The rows are grouped in 3 ways, from coarse to fine. Each group lies inside one group of the grouping before and may be the whole of it. The rows also spread widely along 9 directions, which tell nothing about the answers.
Known rows, each followed by its group in each grouping:
[-17 -14  24  -6   1 -44  -3  -2 -17 -14 -18 -15  -4  -8   9   0   8  -7
   2  11  14 -13  -2]
q454 q290 Zimop
[ -4  31  -6   6 -23  18 -17  -9  23  14  37 -35 -26   4  -9  19   8 -17
  -7   9  19  17  24]
q790 q513 sulup
[  2 -18  12  -5  -1 -18 -10   0   2 -26 -13   4   8 -13   7  -5  -6  17
  -4 -11 -22   7   2]
q984 q295 tar
[ 18 -26 -22  -5   5  -7   1   2   9   3 -13  -5   0 -26 -15   0 -11   6
  -2   5 -26  10   0]
q454 q494 Sot
[  1  24  16  22 -10  21  -1 -20   0   2  15  -2   5   5 -11  -1  10 -11
 -13 -25   9  -3   7]
q984 q295 Zitis
[  1 -17 -11  -4 -20 -11 -15 -21  -3  21   2  -7  -7  -2 -23  16  19   0
  -8  10   6 -11  14]
q454 q175 Zav
[  2 -24 -11 -12   2  -8   4 -13   2   9  -6  -7  -2 -11  -6  12   0  -3
   8  11 -13  -7   3]
q212 q548 Pur
[ -5  20  12   3  10  15  -7  -7 -16 -10   7 -24 -20  19   2  18  10 -31
  -3  18  33 -18  -4]
q790 q513 tivam
[  4 -12  -9  -9   6  -1   7  -4  12   0   1 -20  -7 -17  -4  14  -1  -8
   9   4 -10   8  -2]
q212 q450 Reve
[  1  25  -6   6  -2  10  13  -7   8  37   4 -25   2  -2 -28  -9  22 -24
  -2  14   2  14  18]
q212 q409 lup
[  7 -14 -11  -1  -6  -2  -7 -19   0  19  11  -6  -2  -8 -10  14   7  -6
   4   6  -3 -12   9]
q454 q289 Sured
[ -3 -13 -19  -5  -8   1   3 -14  13  23  -3 -15  -7  -7 -29  17  14 -12
   3   9   0   1   6]
q212 q767 puv
[  0  12   9   6  -8  21  -1  -8  18   2   8  -3   4 -15 -12  15  -1  18
   1 -50  -9  15   1]
q212 q450 Tusir
[ 15  -6 -20   1   5   3   6  -4  12  11   2 -15  -2 -12 -11 -17   1 -20
  -6  25 -20  14  16]
q984 q804 nulad
[ -3   5   8  10 -12   7  -6 -20   7  -1  21  -5  -1  -4  -5   8   5  -7
  -2 -20   6  -5   7]
q984 q804 dekop
[ 10  -9  -4 -20  41   7  -8  23 -25 -21 -54  -9  -1  -8   2  10  10  -1
   6   5 -10   7 -24]
q454 q175 fivop
[  0  10   6   8  -8  15   0 -41   1  28  53  -8  -4  -7   1  18   1 -19
  15 -13  17 -22  13]
q790 q525 ven
[ 18 -13  -3   7 -12   1 -12 -16  -3   0   4  11   7 -11  -9  -1  -8  26
 -14 -19 -20   0  13]
q454 q175 Kav
[  5  12  -1   9   1  15  -1   2   7   0  -4  -8   0 -17 -10   5  -1   4
  -3 -27  -8  16   0]
q454 q290 geb
[ -7 -26  -1  -4   2 -18   0 -12 -14  14 -26   2   9 -15 -26  19  17   0
   9 -14   6 -21 -15]
q454 q494 Gebim
[  4 -15  -8   4   7 -16  19 -17   3  27   9 -15   4 -29 -16  -2   2 -17
   9   5  -6  -3  -1]
q454 q494 Sot
[  4 -22  -4  11  -9 -12   1 -14  -4  -7  -5  -7  -9  -2 -18   7  -2  -5
 -14   6   8 -13  -2]
q454 q175 Zav
[ 20  17   8   4   0  15 -12 -35 -20  34  22  14  25   3  -1 -21  19   1
  -6   0 -18 -10  35]
q984 q295 tar
[  1   7  18  -8  -7  -7 -18 -17 -20   7   1  -3  -3  17  12  -1  15   6
  -6  16   2 -15  26]
q212 q548 Pur
[ 14 -10  -3   8  -8  -2   5 -14   2  -4   8  -9  -9   7  -6  -6 -11  -4
 -16  20  -6  -7  15]
q212 q450 Tusir
[-11   1 -13   4 -15  21 -11  -1  21 -16   8 -26 -30   5 -22  46   0 -17
  -2  -8  29  -1 -14]
q790 q513 sulup
[  9 -44 -16 -15  -7 -40  -7   6  10  -5 -20  -4  -3 -27  -8  -5 -12  18
  -4  18 -29   9   8]
q454 q494 Sot
[ 10  -6   4  -4   5   2  -9  -8 -15   0 -18   8   8   6  -5  -5   6  14
  -7   2 -13  -8  12]
q212 q767 puv
[ 14 -14   1  18   4 -16  10  -1 -13  -7 -25  -2   3   1 -18 -23  -7  -4
 -23  16  -3  -9   2]
q454 q494 Sot
[ 15  11  15  21  14  12   6 -23 -25  -5  20 -10  -7  14  10  -2  -3 -26
  -6  14  19 -28   6]
q454 q289 Sured
[ 25  -8 -11   3  23  17   8 -20 -16  12  10  -1   4 -17   1   5  -6 -12
  11   1 -11 -16  -3]
q454 q494 Gebim
[  0  -8   3   3   6 -18   8   3   3  -1 -16 -17  -3 -21 -10  -2   0  -5
   0  -2  -3   8  -5]
q454 q494 Gebim
[  5  10   7 -15   3   8 -18  -2 -10  12 -17  -1   9   1  -3   3  23  15
   0  -7 -13   6  15]
q212 q450 Reve
[  5 -10  -4 -14  -7 -14 -21  -4  -8   8 -13   0   2  -7  -2   2  11  12
  -2   8 -13  -1  17]
q454 q290 Zimop

New rows, each followed by its group in each grouping:
[ -4   3   7 -13 -13 -25 -19 -17 -13  43   2  -8   6  -7 -12  -1  35   2
   1  12   2  -7  28]
q454 q494 Sot
[  8   9  -5   6 -22   2  -7   0  16   5  -3 -17 -11   8 -19  -8   4   5
 -25  13  -7  18  27]
q212 q450 Tusir
[  6  -8  -7  -5 -18  -2 -11 -19   6  17   8  -1  -1  -2  -8   4   2  12
  -5   4 -16  -1  25]
q212 q548 Pur
[-23 -13 -14  -6 -22 -20 -10   6  20  13 -25 -22  -8  -6 -42  21  21  -5
  -6   4  14  11  -2]
q790 q513 sulup
[ 10   9   6  -3  36  18   6 -19 -41  25  -7  -4  10  -1  -4   8  27 -31
  15   6  15 -32 -12]
q454 q494 Sot
[  1  14   4   0  32   2  32 -17  -6  38  11 -28  14 -24  -4  -7  18 -36
  23   7  -3   4  -3]
q212 q450 Reve
[  1  26   5  -6   5 -12  -2   8   4  38 -13 -12  22 -33  -9 -27  22  14
   1 -16 -30  42  24]
q454 q290 geb
[  4   9  -1   0 -13  -1 -13 -13  -5  25   1  -4   4  -4 -13  -4  16   3
  -7  -1  -4   2  23]
q454 q290 Zimop
[  2  -1  -9 -14  -3  -3 -19  -4   1  16  -1  -9   2  -5  -8   6  12   5
   1  11  -8   6  15]
q790 q513 sulup
[ -1 -10 -11   4 -27  -9 -14  -1  11  11 -20   0   1  -8 -33   6  10  18
 -17 -15  -9  10  12]
q454 q290 geb
[  4   4   5   4 -27   2 -15  -9  14 -12  18  -8 -14   8  -2  10  -7  13
 -12  -3  -2   3  22]
q212 q409 lup
[ 14 -29 -14   2  -1  -1   0 -21   3  -2  10   9   8 -13  -6   1 -10   0
   1  -2 -20 -12   3]
q984 q804 dekop
[ 11  16 -11 -14  19  17  -2  -5 -15  42 -24  -6  15   0 -15 -10  30  -7
   4  16 -18   7  17]
q212 q548 Pur
[  6  -9   1  16  -1 -11  10   6  14 -28  -6 -18 -12 -17  -6  -7 -21   4
 -17  -7  -6  20  -6]
q454 q175 Zav
[ -7 -21   0  -7 -27 -38 -12 -17  14  14  11  -7   1 -13  -7  -8  10   4
  -6  12 -12   3  29]
q984 q804 nulad
[ 15  12  20  28   4   8   5 -30 -27  10  16  15  20  14  -5 -26  -7   0
 -17  -7   2 -26  15]
q790 q513 tivam
[ 15  -4 -12  -6 -13   7 -12 -24   1  31  11   5   7  -1  -9  -2   6  13
  -4   7 -24  -2  32]
q212 q548 Pur
[-12  17  29  14 -12 -10  12 -25  15  -3  50 -28 -17 -12  21   5 -14 -11
   6 -13  13   4  14]
q212 q548 Pur
[ -3  15   5   4 -22   6  -7  -7  13   2  13 -18 -14   9 -13  11   9  -4
  -8   1  10   5  18]
q212 q409 lup
[ -1 -16   4  -9  10 -15  -1 -14  -8  -1   2  -7   2 -11   7   0   8 -15
   9  11  -3 -13   3]
q984 q804 nulad
[  4  -3   3 -19  11  24 -30  -2 -16 -25  -7  -6 -19   1  12  47   8   6
  11 -18  11 -11 -15]
q454 q175 fivop
[ -4 -16  -4 -19   3 -15   0  -5   7   6   1 -15  -2 -17  -1  15   6  -3
  17   9 -10   2   3]
q212 q409 lup
[  6 -10 -11   5   9  17  16 -11   3   7  -9  -9  -2  -4 -26  15   3 -18
   2  -4   3 -10 -13]
q212 q450 Tusir
[ 12  12   1  11  16  20  18 -27  -7  33  19  -2  17 -14 -10  -9   5 -10
  10 -15 -11  -2  10]
q212 q767 puv
[ -8 -22 -16   9 -17  -7  10 -20  16   8  15 -19 -15 -17 -24  27  -3 -23
   5  -2  15 -10  -8]
q454 q290 Zimop
[  8   3  -1 -10  14   4  -3 -13 -18  18  -6  -7   2   5  -2  -3  17  -9
   4  22  -5  -9  14]
q212 q767 puv
[-11  -4 -16  -5 -15   1  -4  -3  24  10   5 -27 -18 -22 -20  30   9 -14
   7  -8   7  13  -3]
q454 q290 Zimop
[ 11   9   1   8 -18   1   0 -14  14   7  29 -12  -5  -2  -2  -9  -9   2
  -9   7 -11   9  29]
q212 q409 lup
[  6  -8  -4   1  -6 -19  -3  -5   4   5   5 -22 -12  -4  -1  -4   1 -11
  -8  31  -2   3  18]
q454 q289 Sured
[  6 -11  13  17  -8 -16  -1 -22 -22   5  -7   9  10   4 -14 -13   6   8
 -19  -5   5 -21   9]
q454 q175 Zav
[  2  17  10  11 -17   9  -8 -30   2  17  34  -9  -1   3  -6   1  14 -15
  -7  -1   6  -5  24]
q984 q295 tar
[ 20  12  31  25  30   9  20 -12 -14 -24  25   2  11 -25  29 -20 -34   6
   3 -38 -12  -2  -8]
q454 q494 Sot
[  0 -15   0  -8  -5   9 -18 -24  -6  -2  21   7  -1  -5   1  35  -3   7
  12 -20   5 -25  -5]
q790 q513 tivam
[  2 -11 -21   4   2 -12  26 -20  20  48  22 -24   6 -44 -28   1   6 -25
  16  -1  -9  12   2]
q454 q494 Sot
[-13  13  23  -4  -2 -32  -2 -12   0  18  15 -20   8 -16  10 -21  21 -11
   4   8  -2  11  24]
q984 q804 dekop
[  7 -12  -2 -17   7  -9  -3 -22 -19  39  -8   4  18  -5 -12  -2  25   1
   8  12 -14 -16  16]
q212 q450 Tusir
[  5  14  10   6   7   2  -1 -19 -20  23  10 -15   0   6  -1  -1  20 -24
  -1  18  14 -17  14]
q454 q289 Sured
[ 10 -22  -4  -6  11  -9   5 -19  -3   1  19 -10  -2 -30  10  11 -11  -2
  13  -2 -14  -3  -4]
q454 q175 Kav
[ 13   9   0   0  -5   6 -24   3   3 -14   5  -6  -6   4   8  -5 -11  17
 -15   6 -12  13  21]
q790 q513 sulup
[  9 -51 -21 -16 -12 -12 -23  -1   5 -24 -24  12  -6 -15 -13  29  -9  33
  -5 -12 -20  -5  -9]
q454 q175 Zav
[  6  11   4  14 -13   7  -2 -23   1  17  25  -5   2 -12  -6   1   0  -1
  -3 -18  -1  -1  18]
q454 q290 Zimop
[  4 -13  16   5  11 -31   8  -7 -16   2 -10  -3  11 -17   1 -19  -2   2
  -2   3  -7  -8   3]
q454 q494 Sot
[ -3 -13  25   2  -1 -23  -1 -12 -19   0 -22  10  17   4  -8 -10  10  17
  -8 -10  -3 -18   6]
q212 q450 Tusir
[ 10 -15   0   1  -6   0  -2 -25   3  -3  26   1  -4  -9   8   8 -15   9
   4  -5 -12  -9  13]
q212 q767 puv
[ 17  16   5  26 -22  11  -4 -27   0  14  33  -4  -4   3 -12 -11  -6   3
 -23  -9   1   2  29]
q454 q175 fivop
[  9   1   0   0   2   5   3  -6   5   0   2 -13  -6  -3  -3   1  -2  -2
  -4   5  -8   5   9]
q212 q450 Tusir
[ 10   4   1  17   9   2  12 -13  -2  18   6   2  24 -15 -13 -22  -8   5
  -4 -15 -16   5   7]
q790 q513 sulup
[  6  20  -8  -3   5  39   5 -25   9  32  33 -16  -3 -14 -10  28  14 -17
  18 -20   1   2   4]
q212 q450 Tusir
[ -8   3  18 -14   7  -6  -8  -3  -6 -10  -6 -12  -5  -5  17  13   5   5
  11  -7  -1   0   2]
q212 q548 Pur
[ -4  -9  19  10   2 -24  10 -17  -8   5  -6   5  22 -13  -6 -20   6  -2
  -3 -12  -9  -6   2]
q984 q295 Zitis
[ -9  11  25   8 -14 -13 -15  -8  -8 -15   1 -11 -10  16   3  -5  15 -10
 -16   6  19 -10  17]
q984 q804 nulad
[ -1   6 -15  -3 -11   9 -17   8  -5   9 -32 -18 -17  14 -31  18  29 -16
 -15  19  16   0   6]
q454 q290 geb
[ -6  -1  -8  -4 -20   1 -10  -1  13   9 -17 -19 -11   7 -30  18  22  -4
 -10   5   7   7   9]
q212 q450 Reve
[ -1 -22  -4 -11  13  -8   7 -13  -5   0  -2 -13  -7  -9  -1  16   3 -13
  14  14   0 -13  -6]
q212 q767 puv
[ 14 -19   8  16  -1  -2   3 -20  -7  -7   4  19  17 -20  -8  -2 -20  27
  -5 -45 -18  -5  -4]
q454 q175 fivop
[ -1   9   9  14  19  -5  23  -5 -10  27 -32  -2  35 -13 -32 -33  24 -16
  -6  -8 -12  10  -3]
q984 q295 tar
[  4  24   5  14 -12  19  -8 -12   9   8  22  -9  -1   0 -11  -1  -3   2
 -12 -19   2   9  15]
q790 q513 tivam
[ -5   4   7 -11  -1   0 -17  -9  -8  13  -4  -3   1   0  -3  11  16   0
   6  -3   6 -10   8]
q790 q525 ven
[ 16  -4  14   5   9  -7  -9 -10 -32   0 -19  18  20   1   4 -22   1  17
 -11  -5 -16 -16  13]
q454 q290 Zimop
[ -4  -4  -2 -10  -8  -8  -8 -28   0  36  29 -12  -2 -23  -7  24  20  -9
  18  -8   6 -11  10]
q454 q494 Sot
[ -3   7   4   3  -8  -2  -4  -1  16  -4   0 -18  -4  -9 -10  -2   8  -8
  -8  -2  -6  20   9]
q984 q295 tar
[ 10 -21 -18 -16  14  12  -4 -19  -4   3  20 -18 -20 -19   6  43   0 -23
  25  11   5 -20 -12]
q454 q494 Gebim
[ -1  -4   2   7   1 -20  13 -21 -13  41  -1 -11  11 -12 -26  -9  22 -20
   0  11   7 -13   9]
q454 q494 Sot
[-16   9   4 -17 -20  -2 -31   4   8   4 -20 -16  -8   6 -19  19  38  -2
  -7   2   7  13  12]
q984 q295 tar
[ -9  17  12  26  -8   1   7 -11 -13  32 -30   6  28  10 -52 -20  25  -2
 -23 -22  13  -7   3]
q790 q513 tivam
[  4   5  -1  -9  -1  -5 -13   0   2  -1  -8 -17  -5   1  -3  -6  16 -12
  -9  27  -9  12  17]
q984 q295 tar
[ -1 -15   1  -1   3   6   4 -16   2 -11   5  -6  -9  -6   2  24  -9  -3
   8 -10   1 -14  -9]
q212 q548 Pur
[-11  -9  -7 -13 -22 -13 -24  10  14  -4 -22 -21 -21  -7 -20  30  18   5
  -5   0  10  10   2]
q454 q494 Gebim
[ -2  12  21  -1   5  -9  -1  -8 -15   2  -2 -17  -2  10   7  -5  16 -10
  -4  15   9  -7  13]
q212 q450 Reve
[  6  -5   2  -2 -23  15 -32 -16   0 -10  12   5 -13   1  -4  33   1  24
  -7 -30   4  -6   7]
q454 q175 fivop
[ 14   8  -6   5 -18  12 -11  -3  12  -3   3 -13 -12  10 -10  -2  -1   7
 -21   9  -9  13  24]
q212 q450 Reve
[ 33 -19  -6  17   9  10  10 -27  -6  -7  31  10   5 -20   9  -8 -36  10
  -3 -13 -25  -7   5]
q454 q175 fivop
[ -5  -8 -19 -11   1   8  -3 -17   9  29   5 -10   6 -19 -22  19  25 -19
  15  -5  -3   0  -1]
q984 q804 dekop
[-23 -27  31   8  11 -41  15   4  -4 -26 -41   7  24 -24  -9 -11   0  11
   3 -43  -4  -4 -27]
q984 q804 nulad
[  5  37  12  11  10  35  -3 -17  -8  13  26 -11   2   1   0   6   5 -13
   2 -20  11  -2   5]
q790 q513 tivam
[ -2 -26 -26  -8 -12  10  -9 -17  24   4  22 -10 -11 -20 -18  44  -9  -1
  14 -15   0  -3  -9]
q790 q513 sulup
[ -4 -12   9  -2  -9 -19 -17   2 -11 -23 -19  -8 -14   6   1   9   2   2
 -11  10  11 -11   2]
q454 q290 Zimop
[-11  11  18   7 -10   3  -6 -23  -4  12   8  -3   8   1 -15  11  25 -11
   0 -20  13 -10   4]
q984 q295 tar
[  3 -11  22  12   1 -17  -4 -20 -18 -13   9  11  12   2  10  -9 -14  13
  -6  -9   1 -23   6]
q790 q513 sulup
[ -6  -6   2  -1  -5  -5  -1 -16   5  10   1  -6   8 -12 -16   7  15  -9
   3  -9  -4   0   2]
q984 q295 tar
[ -1   2  -1  10  23   1  29 -21  -4  29   9 -17  14 -20 -14 -12  14 -41
  13   3   1  -6  -5]
q984 q804 nulad
[  9 -13 -16   0  -8  17 -14 -16  -4  13  -8  10   0   7 -26  16   6  -1
  -4  -2   3 -21   4]
q790 q525 ven
[  3 -18  14   9   3 -13  -7  -4 -22 -20 -26   5   3   9  -5   3   1   5
 -11  -2   8 -25  -7]
q454 q289 Sured
[ -1  -6  -1 -16   3 -16  -6  -6  -1  17  -5 -12   3 -12  -1  -3  14   5
   7  12 -16   9  17]
q212 q767 puv
[-17 -37  -6 -14  -7 -34  -3 -11  -6  21 -28  -8   3 -16 -33  25  27  -3
   8  -2   9 -12 -12]
q454 q175 fivop
[-19 -15  18  -1  -6 -28 -11  11  -7 -19 -52   4  11   3 -21  -4  21  10
 -14 -14   5  -3  -9]
q984 q804 dekop
[  1 -38 -19  -1 -21 -20   8 -24  22  32   1   6  19 -29 -36   5   1  19
   4 -21 -28   3   9]
q212 q450 Reve
[ -1   1  -1   5 -11  -3  -7 -15   7  12  17 -10   1  -6 -11   6   1  -1
  -3  -4   2  -1  12]
q790 q513 sulup
[  2 -25  18   1   7 -31  -5  -2 -20 -14 -33  15  20 -14  -3 -14  -1  32
 -10 -22 -17  -5  -4]
q454 q175 Zav
[-21 -23  22  -7 -21 -23 -19  -5  -7 -14 -38  10   8   6 -21  25  21  28
  -6 -34  11 -18  -9]
q212 q450 Reve
[  5  -3  -6  -9   0   1 -11 -13  -4  12  11  -9  -5 -16   2  16   8  -2
   9  -2  -5  -3   9]
q454 q290 geb
[ -1 -23   7   2   7   0   3 -23 -15  -4  -7  12   9  -3  -9  16   0   6
   8 -21   1 -28 -12]
q212 q767 puv
[ 14  -4   0  -1  11  -1  -2 -15 -16   4  11  -5  -1  -9  12   1  -2  -7
   5   9  -6 -13   8]
q454 q290 geb
[  8  -2   5   4  -6 -17  -8  -9 -19   8 -10  -4  -1   8  -5 -13  12  -3
 -16  24   1 -12  21]
q454 q290 geb
[-26   6  21  -1 -30 -20 -22 -14  -2  14  -4 -12  -6   0 -22  24  36   8
  -7 -25  29  -4   7]
q454 q175 Zav
[  0 -23 -13   5 -11 -13   3  -9  18   1  -4  -3   5 -17 -21  -3  -2  -1
  -6  -6 -14   5   3]
q984 q804 dekop
[ 10 -25 -18   0  13   9  19 -12   2  -1  -2  -6  -1 -10 -17  16 -10 -17
  11   7  -6 -15 -16]
q212 q409 lup
[  5   0  28  18 -15 -18  -8 -14  -7 -14  -1  16  17   1   3 -27  -4  21
 -23 -21 -13  -3  18]
q984 q295 Zitis
[ 11  -5  14   1  -3  -2 -16 -14  -4 -19  26  -2 -11 -12  22  12 -15  13
   2 -15  -3  -8   8]
q454 q494 Sot
[ -1  31  -1  -2  15   6   8   9   6  29  -8 -28   6 -28 -11  -8  21 -13
   7  -9 -10  35   6]
q454 q290 geb
[ 10   0 -14   0   0   4   1  -7   4  22   1  -9   4 -20 -14  -3   4  -4
   2  -1 -15  11  11]
q454 q290 Zimop
[ 18  12 -13  15 -30  16 -17  -5  19   7  11  -9 -13  -2 -21   0  -5  13
 -25  -8  -8  18  28]
q454 q494 Gebim
[ -7  -3   9   8 -16 -14  -5 -12  -1   3  -2 -12  -6  -5 -17   7  11   2
 -12 -10  13  -1   5]
q454 q175 Zav
[  3   8   0  -5  -9  17  -9 -22   1  23  16  -6  -2  -1 -11  21  17   0
   4 -11   2  -7  13]
q212 q450 Tusir
[ -6   2   7  -1   3 -18   9 -13 -14  31 -19 -10  11   3 -17 -14  24 -13
  -3  19   0  -6  14]
q212 q548 Pur
[  6  18  -1  -4   9  18 -11  -9 -12  18  -7  -8   4   7 -10  -4  29 -20
  -3  10   1  -3  14]
q984 q804 nulad
[  7 -29  -4 -11  -4 -17 -16   3  -1 -29 -12  -2 -12 -11  11  11 -16  14
  -3   6 -13  -4   0]
q454 q290 Zimop
[  7 -25 -10 -12  -8  -2 -13 -13  -3   3 -12   8   1  -1  -7  14   0  16
  -1   2 -18 -10  10]
q212 q548 Pur
[-13  16  15   0  -4  -5 -11  13  14 -17  -6 -22  -8  -9  -1   5  -1   6
  -6 -16   4  25   0]
q790 q513 tivam
[  0   7  -6   5   0  15   6 -16  14   8  22 -25 -11  -9 -12  14   9 -34
   4   8   6   5   2]
q984 q295 tar
[ -9 -11  -1 -11 -25 -21 -24  16  24 -18 -18 -17 -18 -19 -10  21   1  25
  -7 -17  -6  25   5]
q454 q494 Gebim
[ -4  -1  -7   2  -4  -4   9 -25  12  37  21 -11  10 -23 -17  -1  18 -20
  11  -7  -7   3  13]
q984 q804 nulad
[ -7 -17   2  -6 -22 -18 -11 -20  18   7  17   1   8 -25  -5   9   4  13
   4 -22 -17   7  12]
q984 q295 Zitis
[ -7 -12   8   4 -16 -28  -2 -10  17 -11  25 -18 -10 -15   6   0 -19   3
  -4   3  -1   6  11]
q790 q513 tivam
[  6  17   6   7  13   2   7  -8  -9  29  -3 -12  14 -11 -11 -13  17 -12
   1  -2  -4   6   9]
q454 q289 Sured
[  8 -14  -5  -3  11 -15   5  -2  -4  13 -14  -5   9 -26 -10  -9   2   2
   3   1 -17   6   1]
q454 q494 Sot
[-14  -3  17   1   4 -24   9 -17 -13  21   0  -9  12 -22  -7   5  19  -8
  13 -17   8 -10  -3]
q454 q290 geb
[ -5   5  23  31 -18  -4  12  -6  10 -25  -4 -10  -5   8 -16  -5 -11   4
 -24 -25  14   1  -1]
q212 q450 Reve
